There are 3 ways to turn a row about zero (a turn may also mirror it). The second row of each pair is the first, turned, with some noise. The first 27 pairs use one turn. New pairs use 3 turns, one after the other, and a turn may come again.
In the rows, zero is written as 128.
Known pairs, each followed by its turns in order:
[139 157 137 104 119 147 145 166]
[118 118 170 149 111  98 152 125]
pavog

[128 127 125 129 118 100 128 108]
[137 106 145 119 141 145 112 122]
fikon

[129  86 131  93 184 121 128 134]
[135  82  98 102  87 106 129 125]
mezu

[183 160 103 141 161 209 162 137]
[130  73 168 114 171  59 144 149]
pavog

[112 110 139  94 133 141 134 162]
[140 114 153 123 112 146 154  97]
pavog

[153 132 147 133 100  96 132 127]
[141 108 138 100 114 139 136  97]
fikon

[143 169 109 197 143 127 124 111]
[116 141  92  95 168 126  94  88]
fikon

[131 147 157 124 125 130 103 124]
[114 117 122 165 115 131 128 144]
pavog

[126 118 194 164 132 106 129 101]
[107  91 151 116 108 103  97  83]
fikon

[145 142 104 131 133 139 133 131]
[124 118 146 121 143 110 121 128]
pavog

[163 155 112 114 108 123 115 133]
[131 137 122  88 135 162 152 136]
fikon

[141 101  96 146 165 131 121 128]
[146 123  83 134 127 130 106 155]
fikon

[143  47 133 171  75  47 126 130]
[229 184 139 105  99 139 118  60]
mezu

[110 166 120 120  78 111 168 209]
[123 154 199  83 126 171  99 176]
mezu

[170 127 132 153 133  47 135 121]
[150 128 159 128 103 119  74  55]
mezu

[124 132 129  64  90 131  98 107]
[132 126 162 141 116  95 184 147]
mezu

[186 136 131  89  84 130 140 106]
[143 109 176 114 160 110 152 101]
mezu

[181 129 129  50 122 141  54 116]
[ 77 105 134  71  97 179 168 198]
fikon

[ 47 122 114 149  58 151 106  47]
[130 210 111  96 149 183 159 220]
pavog

[123 122 122 209 127 124 183 128]
[146 161  77  88 152  62 145 114]
pavog

[140 127 176 131  68 122 130 135]
[150 157 116 191 111 122 160 127]
pavog

[128 139 160 124 157 134  82 192]
[ 86 115 130 116  80 180 152 129]
mezu

[206 121 136 131 149 119 193 118]
[186 126 111  62 115  86 125 133]
fikon

[113 178  60 150 154 148  91  75]
[ 86 159 116 108 207 161  82 162]
fikon

[107 125 144 132 128  58 120 142]
[140 161 152 121  70 119  92 113]
mezu

[130 116 118  61 142 127  72 208]
[131  85 159 114  50 170 181 171]
mezu

[102 157 138 128 161 123 127 154]
[112 115 133 107  85 108 133 127]
pavog

New pairs, each followed by its turns in order:
[ 99 118 114 133 117 190 117  47]
[164 113 175 103 144 139  49 138]
pavog fikon mezu

[106  85  85 150 127  94 113  88]
[154 196 122 131 123 105  87 126]
fikon mezu fikon

[121 166 114 142 171 152 146 125]
[145 112  88 151 130  99 111 151]
fikon fikon fikon

[148 112 153 151 157  55 105 145]
[119 119  83 135 165  62 114 115]
pavog mezu pavog

[122 168 115 100  61 103 138  94]
[ 85 122 190 149 142 159 116 137]
mezu mezu fikon

[114  79  97 132 134 115 206 129]
[158  66 162 149 100 113  79 109]
pavog mezu fikon

[128 144 165 124 150 115 107 165]
[139 119 119 120 160 106 169 103]
mezu mezu fikon

[ 94 171 136 185 152 199  66 132]
[110  83 109 166 120 222 114 175]
mezu mezu mezu

[142 137 110 172 113 162  71 118]
[122 128 156 119  69 135 176 124]
fikon pavog pavog

[185 148  55 134 135 187 122 140]
[177 147 190 180  96 162 102 114]
mezu fikon mezu

[127 162  76 157 113 119 175  47]
[164 136 118  92  68 108 106 209]
fikon fikon mezu

[125 138  72 137  47 189  76 112]
[ 86 118 129  56  71  99 182  99]
fikon mezu pavog

[126 116 124 131 143 143 139 209]
[100 119 176 185 159 102 116 122]
pavog pavog pavog

[113 174 168 134 128 108 108 109]
[139 129 176 154 163 132 143 120]
fikon pavog pavog

[141  49 126 138  95 175 129 138]
[126  93 184 135  59 127 110 106]
pavog fikon mezu

[132 149 124 154 136 152 122  72]
[172 107 128 116 155 150  79 131]
pavog fikon mezu

[129 152 130 138 100 109 138 117]
[108 126 111 132 120 129 160 152]
pavog mezu pavog

[102  98 183 180 162  80 137  78]
[137  83  82 174 180 165 148 175]
fikon pavog mezu

[131  47 146 137 123 148 167 150]
[ 78  81 118 113  75  93 120 122]
mezu pavog fikon

[164 129 147 135  49 133 129 127]
[116 124 153  93  66  84 116 113]
mezu fikon mezu

[157 118 134 118 163 140 131 128]
[ 89 125 151 117 126 129 117 123]
fikon pavog fikon

[191  88 149 125 131 122 138 124]
[112 125 137  77 142 112 134  83]
fikon mezu mezu

[127 139 135 129 133 143 154 157]
[153 121 120 151 143 142 133 130]
pavog fikon pavog

[141 112 126  64 146 181 154 139]
[176  93 112 125 181 140 114  81]
pavog pavog mezu

[135 105 139 120 209 124 114 133]
[ 88 177  94 102 100 130 138 106]
mezu fikon fikon

[ 59 142  95 109 122  74 128  94]
[ 55 167 171 104 108 114 113  94]
mezu mezu fikon

[131 104  98 132 200 172  95 123]
[134  90 104 102 172  89 189 119]
pavog pavog mezu

[139 107  81 109 112 140 146 154]
[140  78 109 109 118 150 166 130]
fikon mezu pavog

[131  72 114 157  84 209 121 132]
[150  19 140 121  85 119 128 154]
mezu pavog fikon

[111 191 131 119 153 171 124 147]
[123 109  87 118 102 123  85  79]
fikon fikon mezu

[ 88 133 130 115 121  83 137 126]
[172 128 144 104 138 140 153 156]
mezu fikon pavog

[173 111  81 125 172 127  78 128]
[159  81  86 111 151 116 163 175]
pavog pavog mezu

[121 141 128 127 153 136 114 107]
[145 126 112 149 127 126  99 109]
fikon fikon fikon

[ 85 197 170 133 117 195 130 116]
[ 82 127 154 109 108 120 213 164]
pavog mezu fikon

